The groups are shells around one centre, one inside the other: the same stretched ball of 5 dimensions in 7 sizes.
In the rows, 128 means zero.
Known rows, each followed by its group:
[126  83 152 168  87 128 142 154]
B
[115  81 112 130  93 141 129 114]
D
[116 119 117 121 105 157 160 128]
Q
[163  68 132 183 150 177 103 149]
L
[ 89 119 117 113  62 129 165 112]
E
[148 117 120 181 137 188 132 151]
D
[149 101 115 174 122 164 157 178]
B
[163  75 141 194 147 177 105 155]
D
[129  91 110 154  99 146 150 152]
R
[120 115 110 149 114 178 117 101]
L
[162 112 158 213 144 185 129 175]
B
[141  47 136 191  93 128 112 158]
E
[ 94  98 135 137  73 138 112  84]
E
[102  97 134 134  67 121 155 129]
Y
[114 130 157 148  97 152 155 133]
B
[128 143 133 135 132 184 157 131]
B
[132 130 135 151 142 197 117 106]
Q
[122  91 149 180  93 148 109 122]
Y
[145  58 134 167 127 157  99 130]
L
[128  51 109 148  91 128 124 136]
Y
[123 110 119 128 117 165 144 123]
D
[115 118 129 116 109 157 157 123]
Y
[155 122 150 207 145 196 118 154]
Q
[122 131 132 157  98 155 170 156]
Q
[ 95 109 113 113  82 148 130  83]
Q
[122 100 155 143 115 159 120 111]
B
[107 137 128 124 111 177 132  89]
R
[111 131 142 159  84 148 158 139]
L
[133  97 155 165 113 153 134 143]
D
[157  56 138 202 111 138 130 187]
Y
[173  85 136 200 167 198 100 155]
E
[120 148 119 139 125 193 138 106]
Q
[120  82 113 160  94 150 111 114]
R
[127 111 128 132 130 178 124 107]
L
[118 150 137 153 124 194 125 100]
R
[125  90 142 140 115 157 119 112]
R
[107 135 125 135  89 154 163 127]
D
[149  65 146 166 128 152 120 151]
R
[157  46 142 200 115 139 114 174]
Y
[162  76 136 174 142 163 139 178]
L
[109 158 156 146 113 183 134  98]
E
[ 89 128 130 128  83 160 114  65]
E

New rows, each followed by its group:
[ 89 148 128 117  81 158 151  90]
L
[142 139 155 194 134 191 131 146]
Q
[147 126 134 185 129 180 149 166]
D
[116  73 111 143  88 139 120 114]
R
[112 106 143 129 101 150 134 109]
R
[141  78 134 153 114 142 150 164]
R
[121 140 116 161 104 173 153 136]
L
[127  84 108 143 102 148 138 136]
D
[148  80 108 168 135 177 111 135]
Y
[154 110 155 194 129 167 151 185]
B
[126 120 117 157 124 187 114 105]
R
[123  75 118 161  78 125 146 153]
Q
[152  81 117 158 129 157 153 174]
B
[129 122 165 179 111 164 134 140]
B
[119 109 146 178  96 159 112 115]
L
[146  63 149 175 118 146 119 153]
R
[150  98 148 173 126 158 154 178]
Q
[123 125 153 153 109 159 153 141]
L
[148  80 129 142 141 167 132 144]
B
[137 109 133 136 129 165 157 150]
B
[178  91 145 216 157 185 128 193]
B
[126  72 142 164  90 131 128 141]
D
[133  88 116 163  99 144 150 160]
D
[144  78 108 161 119 157 134 153]
R
[162  90 145 205 127 159 148 198]
B
[145 135 148 166 152 201 129 133]
Y
[120 144 137 134 127 186 141 110]
L
[163  70 129 206 125 157 129 187]
L
[146  55 138 169 124 153 101 135]
L
[153  45 131 191 112 140 112 165]
L
[129  96 150 150 121 163 116 115]
L
[129 120 118 160 130 194 104  98]
B
[160  82 147 191 134 161 136 180]
D
[119 127 131 167 114 184 106  97]
L
[143 120 134 199 126 185 120 144]
D
[141 127 123 188 131 194 119 133]
L
[102 113 119 117  93 155 132  91]
D
[ 84 124 112 118  61 138 146  90]
B
[102 116 137 138  94 160 113  83]
L
[ 85 127 129 116  69 142 140  84]
Q
[154 116 129 187 148 196 122 147]
D
[121 167 130 160 118 192 154 128]
Y
[146 141 133 191 130 187 153 168]
B
[142  78 106 164 111 152 140 159]
Q
[148 106 127 204 128 185 110 143]
Q
[150  79 126 152 134 160 141 160]
L
[111  78 110 140  73 126 140 128]
Q
[136  49 115 160 101 136 115 139]
L
